There are 5 ways to turn a row about zero (a turn may also mirror it). The second row of each pair is the first, turned, with some noise. The first 45 pairs use one turn. New pairs use 2 turns, one after the other, and a turn may come again.
Known pairs, each followed by its turns in order:
[-0.35 -0.56 -1.99 -1.13 -0.59  1.59 -2.56 -2.52]
[ 2.86 -0.80 -1.19  1.85 -1.53 -0.98 -1.16 -1.60]
T

[-3.99 -1.61 -0.44  1.31  2.07 -0.77  3.19  0.24]
[ 0.24 -1.90  3.69  3.28  0.38  0.93  2.67  0.47]
R

[ 3.66  1.14  1.74  3.53 -0.92  0.83 -0.20  2.59]
[-0.62  2.17 -1.28 -0.14  2.53  3.19 -3.53 -1.49]
R

[-1.42 -1.26  3.32  0.50  1.96  2.68 -2.91  2.86]
[ 2.12  1.51  1.78 -5.24 -1.59  0.10 -0.08 -0.88]
C

[ 3.01 -0.43 -2.04  0.85 -1.03  1.77 -0.69 -0.80]
[-0.22  1.20  3.46  0.78  0.99 -1.54  0.11 -1.74]
J

[-0.55  3.18  1.29  1.66  2.67 -2.57 -0.39  0.51]
[-2.20 -0.08  3.52  1.08  2.07 -0.53 -2.07  1.58]
E

[ 1.59  0.36 -0.38  1.44 -4.99  1.62 -0.04  0.67]
[-2.97  0.18  2.25  0.02  3.17 -1.65 -2.52  0.73]
C

[ 0.16  0.86  1.24 -3.25 -4.38 -1.78  0.21  1.39]
[-1.44 -0.84 -2.97  0.25  2.48 -3.93 -0.86  0.58]
R

[-1.93  0.96 -2.23 -0.75 -0.95  0.60  1.52  1.33]
[-0.06 -0.63  1.33  0.90  2.38  0.44  0.09 -2.39]
T

[-1.06 -3.30  1.78  1.77 -0.77  0.06 -2.00  1.52]
[-0.66  1.97  0.71 -0.37 -3.27 -2.36 -0.01 -1.99]
E

[-2.09  0.24 -3.28  1.48 -0.92 -2.83 -5.93  1.26]
[ 2.87  0.51  6.14  0.02 -3.55  1.11  0.16  0.57]
E

[-5.57 -5.27  0.48  0.96 -0.39 -0.05  1.09  2.65]
[-0.11 -1.58  5.34  4.12  1.14 -2.79  0.96 -3.28]
R

[-0.59 -1.67  1.59 -0.91 -0.44  1.97  0.30 -2.98]
[ 2.05  0.31  0.44 -0.03  3.02  2.17  0.02 -1.16]
C

[ 0.04  1.83 -0.96 -0.99  0.74  0.17  1.59 -0.08]
[ 0.45 -0.39  0.68  2.17 -1.08 -0.28  0.39 -0.66]
C

[ 1.74 -2.05 -1.74 -0.21 -0.63 -1.92 -0.65  1.24]
[-3.15  1.32 -1.28 -0.21 -0.04 -0.10  1.32  0.78]
C

[-1.59 -0.06  0.52 -0.59  1.36  0.82  0.72  1.04]
[-0.41 -1.52 -0.22  1.01 -0.04 -1.64 -0.60 -0.13]
E

[ 0.73 -2.29  0.24  4.06  1.13 -2.76 -0.18  0.15]
[ 0.12  4.65  1.48  0.89 -0.19 -1.23 -2.13 -0.34]
E

[-0.71  1.71 -0.70 -0.10 -1.20  2.15 -1.09 -3.16]
[ 3.01  1.45 -0.46  0.27 -1.19 -1.37  0.11 -2.71]
T

[-0.24  0.58 -1.08  0.91 -1.28 -1.31  1.00 -0.46]
[-0.76 -2.11 -0.64  0.23  0.44  0.55  0.06  0.15]
R

[-1.57 -0.81  1.47  0.45  0.61  3.75  1.80  2.82]
[ 2.23  2.71  0.69  3.53  1.45  0.11  0.83 -2.00]
R

[-0.20  1.68 -2.18 -1.53 -1.54  2.74  1.89 -1.06]
[ 1.81 -2.31 -2.46 -0.71  0.92  0.42  1.93  1.90]
E

[ 0.30 -3.15 -2.42 -0.88 -2.41  2.08  2.68  1.44]
[-1.19 -0.29 -1.53  4.58 -1.80 -1.09  0.01 -2.66]
R

[ 0.70  0.08 -2.97  1.19 -0.14 -3.85 -1.11 -1.63]
[-4.07  0.20  0.33  1.64 -1.10  0.59  2.55 -1.43]
J

[ 1.17 -0.63  0.01 -1.17 -0.37  3.77 -1.77 -0.05]
[ 2.61 -0.54  1.53  1.86 -1.96 -0.97  1.00  0.68]
T

[-0.80  1.04  1.52  1.28 -1.05 -0.97 -0.72 -2.89]
[ 1.26  1.58 -1.86 -2.58 -0.38 -1.04 -0.74 -0.91]
T

[ 3.26 -1.13 -1.44 -1.28  0.68 -1.89 -1.20 -0.06]
[-2.72  0.47 -1.97  0.15  0.37 -0.65  2.97 -1.07]
C

[ 2.66  2.30 -1.96 -2.08  0.42 -0.86 -0.76  1.95]
[-2.41  0.49  0.01  1.45 -1.75 -2.81  1.33 -1.90]
C

[ 0.19  1.68 -0.24  0.26  2.38 -0.37 -0.75  0.11]
[-1.43  0.72  0.26 -1.99 -0.92  1.34 -0.53 -0.13]
J

[-1.29 -1.62 -1.79  1.21  2.10 -1.99 -0.11 -1.17]
[-2.29  0.01 -0.51 -0.35  1.28  1.58  3.12  0.37]
J

[ 2.33 -1.90 -3.49 -0.15 -1.34  1.81  2.06  0.35]
[ 0.48 -0.36  3.47 -0.11  0.70 -3.68  2.33 -0.13]
J

[-0.19 -1.53 -1.29 -0.49  1.35  0.02  0.15  2.94]
[-0.94  2.28  0.75 -0.54 -2.23  0.37  1.33  1.11]
C

[ 3.75 -1.55  0.54 -1.57 -4.71  2.35  0.29 -1.57]
[ 3.05 -3.30  0.83 -1.82 -3.58  0.23  3.34 -0.85]
T

[-0.98  0.03 -0.36  0.37  0.49  1.68 -0.73 -0.72]
[ 1.99  0.13  0.31 -0.28 -0.92  0.17  0.42 -0.70]
R

[ 1.97 -0.09  2.64  0.70 -0.92  3.19  0.24 -0.85]
[ 2.77  1.29  1.90  0.98  1.19  0.35 -2.41  0.58]
J

[ 0.09  1.16  1.06 -0.40 -1.01  1.46 -1.09  1.34]
[-0.58 -1.44  0.71 -1.70 -0.10 -1.00  1.11 -0.59]
E

[-0.40 -0.46  3.50 -2.99  1.45 -1.01 -1.00  1.61]
[ 0.19 -3.35 -1.48 -0.91 -0.05  1.56 -3.08  1.09]
J

[ 2.12 -0.84 -0.89 -0.89  2.67 -0.99  0.61 -1.41]
[ 0.44  0.96 -0.51  2.26  2.08  1.69 -0.92 -1.51]
E

[-3.74 -1.50 -1.72 -1.49 -1.77 -0.44 -1.63 -2.15]
[ 2.58 -1.98 -0.90  0.05  1.00 -0.51 -3.50 -2.53]
T

[ 1.94 -1.99 -2.17 -1.15 -3.22  1.11 -3.38  1.81]
[-1.01 -1.41  0.89  1.37  2.30 -4.02 -1.18 -3.56]
J

[-0.81  0.52  2.07 -0.45 -1.20 -0.36 -1.55  2.01]
[ 0.12 -0.42 -2.45  0.58 -0.15 -0.61 -2.71  0.05]
J

[-1.45  2.05 -0.67 -1.52  0.61  0.45  0.78  3.34]
[-1.80 -0.20  2.56  1.55  2.60 -1.30  0.24 -0.25]
T

[ 1.90 -0.80  0.33  1.27 -1.68 -1.78 -3.20  0.49]
[ 0.13  2.37  2.58 -2.07 -1.10  1.37  0.18 -1.62]
E

[-1.90 -1.33 -0.08  2.23  1.87  2.00 -4.43 -3.87]
[ 4.31  2.81 -2.79  1.81 -1.44 -0.46 -3.11  0.83]
T

[ 0.00 -0.19 -0.52 -4.00 -0.49  0.75  2.75  0.56]
[-0.53  0.92 -2.23  2.74 -0.67 -2.33  2.10  1.32]
R

[-0.31  1.70  1.60  0.85  1.82  1.55  1.68  0.10]
[ 1.90 -1.96  2.14  0.23 -1.51  0.46  0.32 -0.23]
C

New pairs, each followed by its turns in order:
[-1.26  2.68  1.99 -1.12 -0.16  0.20  1.34 -0.09]
[-0.42 -0.61 -0.72 -2.08  3.20 -0.47  0.34 -0.46]
C C

[-0.79 -0.82 -0.63  0.85 -2.50 -5.53  4.00 -0.17]
[-0.52 -0.16  6.09  2.27  0.61 -0.53  0.46 -3.11]
R R

[-0.31 -2.63 -1.18 -1.57  1.03 -1.33  0.41  0.60]
[ 1.63  1.96 -0.04 -1.24 -1.71 -1.67  0.55 -0.41]
C J

[-0.46 -0.40  1.55  2.35  1.21  0.28 -0.11  0.33]
[-0.28 -1.39  0.93 -1.24  2.01  0.25  0.44  1.34]
E R

[ 1.14 -1.18  4.25 -2.68  0.74 -1.51  0.30 -1.64]
[-0.61 -0.43 -1.03 -0.94  1.89 -5.15 -0.39 -0.81]
T R

[-1.70 -1.13 -0.24 -0.05 -1.01  0.75  1.83 -2.53]
[-1.47 -1.90  2.33  1.19  0.28  0.58  1.50  0.81]
J C

[ 0.83 -0.29 -0.47 -0.67 -1.28  0.08  2.74 -0.85]
[-1.40  0.14  0.00  1.59  1.51  0.57 -2.34  0.51]
J R

[-2.00 -1.28 -1.60  0.09  1.30  1.34 -0.63  1.36]
[-0.26  0.18  0.35 -0.15 -2.53 -1.51 -2.03  0.27]
C J

[-2.76 -0.08 -2.13  3.02  1.09  0.48  0.23 -0.16]
[ 1.82  0.63  1.24 -1.56 -2.87  2.65  0.28  0.50]
R T

[-1.92 -2.08 -0.95 -1.89 -1.07  0.09 -0.13 -0.39]
[ 2.01 -1.65 -0.70 -0.46  0.27  1.13  2.11 -0.86]
E T

[ 2.85 -0.39 -0.63  1.56 -1.62 -1.08  0.60  0.43]
[ 0.35 -0.81 -3.13 -1.15  0.96  0.16  1.32  0.96]
C J

[ 2.31  1.19 -1.61  0.61  2.15 -0.97  0.79  2.07]
[-1.83 -2.45  0.24 -0.61 -2.81  0.06 -1.17  0.65]
J E

[ 0.42 -0.30 -2.23  0.46  1.93  0.37  1.04  1.30]
[-0.94  0.58 -2.23  0.70 -1.46  0.04  0.73  1.62]
E T

[ 1.85 -0.21 -0.94  0.04 -2.72  2.07 -0.31 -0.85]
[-2.17 -0.05  1.56  2.72  0.74 -0.96 -1.19  0.28]
C E

[-0.47  0.19  0.14 -1.14 -1.79  0.71 -3.51 -0.42]
[ 1.09 -0.29 -1.11  3.02  0.00 -1.67 -1.42  1.19]
E R

[ 1.15  3.17 -2.00 -3.42 -2.07 -1.71 -2.76  2.89]
[-0.18  1.97  0.46  0.33 -5.05  3.93  1.42  1.66]
J E

[-1.43  3.27 -3.09 -3.76 -0.83  1.55 -0.58  0.63]
[-2.93  4.83  0.70  2.18 -0.27  1.29 -0.47  1.57]
T E

[ 2.23 -0.03  0.18  1.72 -0.08 -0.43 -0.56 -0.22]
[ 0.24  1.28 -0.74  0.37 -1.09  2.20  0.27  0.60]
C C

[ 1.01  1.98  1.74  1.81 -0.18  0.54  1.41 -1.60]
[ 1.26  1.17 -2.11 -0.91  2.19  0.98 -1.33 -0.98]
J R

[-2.81 -1.12  1.69 -0.28 -1.20 -1.44 -0.23  1.74]
[ 0.34 -1.96 -2.18 -1.43 -1.81  2.03  1.27  0.09]
R C

[ 4.24  2.32  0.10 -2.04  1.94 -1.66  0.03 -1.90]
[ 0.32 -5.59 -1.05  1.15  1.61 -1.66  0.57 -0.55]
T R

[-3.13 -1.69 -1.76 -0.64 -0.86  1.56 -2.44  1.17]
[-0.13 -2.51  3.03 -1.46  2.62  1.63 -0.70  0.20]
C E

[ 1.50  3.66  0.70  1.06 -2.12  0.19  1.12 -3.32]
[-2.35 -0.13  0.19  0.90  4.17  2.49  1.24  1.41]
C J

[ 0.20  0.99 -1.09 -1.85  2.65 -0.67 -0.55  0.86]
[ 0.55  1.19 -1.38 -1.65  0.44  1.29 -0.15  2.40]
C E

[ 0.74 -0.58 -1.53 -0.37  1.74  0.24  1.70  0.77]
[ 1.73 -1.19 -0.48  1.43  1.07  0.93  0.26 -0.62]
R R

[ 2.65  1.74  3.51  0.89  1.09  0.37 -0.05 -2.21]
[-0.92 -2.17 -0.05  3.53  0.40 -1.87 -0.51  2.52]
E E

[-1.35  0.65  0.22  3.31 -2.63  0.68  0.10 -0.83]
[ 1.62 -0.51 -1.24  1.29 -2.96  1.18 -0.26  1.88]
R T

[ 1.06 -4.39  0.02  0.69  2.34 -0.85  2.74  4.12]
[-4.20  0.83  0.91  2.10 -0.48  2.78  0.26 -4.45]
E J

[-0.94  0.28  0.19  1.35  2.36 -1.11  1.90  1.12]
[ 1.86  1.50 -0.43 -1.51  1.02  0.13 -0.87  2.36]
R J

[ 0.66 -1.68 -2.26 -1.45  2.59  1.31  1.07  0.73]
[-0.54  0.27 -1.47 -2.09  0.06 -0.76  0.16  3.51]
R E

[ 1.49  2.16 -1.27 -1.15  1.15  0.86 -1.03  0.66]
[-0.24 -2.28 -1.04  0.36 -0.36  0.50 -1.44  2.41]
T C

[-0.21  1.20 -0.86  0.56  1.15 -1.16 -0.87  0.34]
[-1.67  0.60  0.69 -0.41  0.35 -1.21  0.14 -1.28]
E E

[-0.45  4.26  1.08 -0.20 -1.75  1.52 -1.97 -1.58]
[-1.99 -3.21 -2.75  2.48 -0.45  0.32  0.10 -1.42]
T C

[-2.32  1.97 -0.37 -1.04 -0.97  0.60 -0.83 -2.27]
[-0.13 -1.83 -2.80  0.83  1.44 -0.61  1.09 -1.54]
T C

[-2.94  2.30 -4.21  3.11 -0.20 -0.01  0.80 -3.61]
[ 2.58 -3.26  2.03  0.06 -3.20  4.63  0.84  0.74]
R T

[ 0.42 -0.23  1.25 -2.84 -0.05  0.56  1.36 -2.22]
[-0.04  1.86 -0.33  1.52 -1.34 -0.05 -3.25 -0.47]
J R

[ 0.48 -2.36  1.99  6.06 -2.12  1.35  1.39 -0.25]
[ 0.52 -4.03 -1.64 -3.65  3.29 -0.53 -2.95  1.69]
C J

[ 1.10 -1.03  1.40  0.55 -1.11 -0.50  2.09  0.17]
[ 2.02  1.42  1.19 -1.37  0.22  0.96 -0.29  0.24]
C C

[-0.84 -1.69 -0.88 -2.40 -2.63 -0.12  1.38 -0.31]
[ 1.55 -1.19  0.18 -0.66 -2.80  0.96 -1.73  1.17]
T T

[ 3.35  0.15  2.85  1.75 -0.21  2.12  2.20  2.04]
[-1.28  4.45  0.20 -2.56  0.21  0.55 -1.83 -2.33]
R J

[-2.07 -2.66  2.65 -3.19  1.11 -0.77  1.79  0.86]
[ 0.55  1.80 -2.53 -0.52  3.01 -1.41 -1.42  3.22]
E C

[-3.19 -1.05  1.26 -2.64  0.10 -0.64  2.59  0.22]
[-3.09  0.93 -1.09  2.73 -2.13 -0.06 -0.47 -1.85]
J R

[ 1.48 -0.39 -3.36 -1.53  1.72 -0.34  0.47  1.58]
[ 2.30  1.48 -0.49 -0.55  2.03  2.81 -0.72  0.38]
T T

[-0.50 -1.89 -4.20 -1.91 -0.09 -0.44  1.43 -2.04]
[-2.02  0.83 -0.11  0.87  1.97  2.06 -2.97  2.97]
R C

[ 0.08 -2.69  1.18  1.13  0.21  0.50  0.73 -1.68]
[ 0.39 -2.61 -1.36 -0.61  0.72  1.61  1.38 -0.09]
E R

[ 0.48  0.71 -0.55  1.22 -1.32 -2.50  1.81 -2.21]
[ 1.21 -1.08 -1.44  0.25 -2.60 -1.09  2.14  0.72]
T R

[-0.03 -0.90  0.20  5.69 -1.69 -3.26 -1.39 -1.46]
[-1.70  0.00 -0.02  2.48 -3.42 -0.89  3.37 -4.18]
R E

[ 0.38 -0.99 -1.96  3.06 -1.44 -3.26 -0.30 -0.28]
[-0.46  0.38 -0.40  1.12 -3.37  1.03  3.23 -1.63]
T R

[ 1.16  0.15 -1.08  2.04 -1.03  1.67 -0.88  1.04]
[-2.44 -0.37  0.42 -1.17  0.92 -0.83 -1.62  1.42]
C T

[-1.27 -0.21 -0.08  0.89 -1.32  1.51 -0.76 -0.94]
[-0.19 -0.13 -0.70 -0.84 -0.80  2.02  0.18  1.18]
J R

[-1.16  0.88 -0.02 -0.92 -0.98  1.56 -0.36 -1.87]
[-0.21  1.05  0.58 -1.82 -1.02  1.74 -0.85  0.84]
C R

[ 0.84 -0.78 -1.74 -0.65  0.61 -2.79 -3.04  1.69]
[-3.05  0.11 -1.43 -0.46  2.14 -1.51  2.58  0.15]
T J

[-1.94 -0.95 -1.31 -2.80  1.45  1.34  0.40 -0.98]
[ 0.02 -0.03  0.43  2.55 -2.21 -1.43  0.52  2.37]
R J

[-2.62  1.85 -0.43  2.23  0.95  0.38 -0.68 -0.20]
[-0.51  0.56  0.67  1.54  0.42 -1.34  0.85 -3.22]
J T

[-1.60  1.61  1.19  0.81  0.93 -2.92 -1.76 -1.91]
[ 1.41  1.78  2.35 -1.29  2.37 -0.85 -0.02  1.92]
E T

[-3.37  1.14  1.02 -0.38  2.49 -0.56  0.17  2.44]
[-1.06  2.74  2.07  0.07 -3.32 -0.53 -1.38 -1.00]
E E

[ 1.59 -0.66 -0.78  0.18 -0.04 -1.81  0.83 -1.02]
[ 1.57 -1.03  0.75  0.22  1.95 -0.21 -0.78  0.43]
R T

[-1.96 -0.16 -0.30 -2.26  2.64  0.50  0.99  0.88]
[-1.19  0.22 -1.60 -1.26  1.82 -0.89 -2.26  1.96]
R E

[ 0.60  2.11 -1.88  0.64  0.05  1.01  1.76  0.49]
[-1.64 -1.34 -0.36 -2.16 -0.22  1.51 -1.27  1.08]
J E

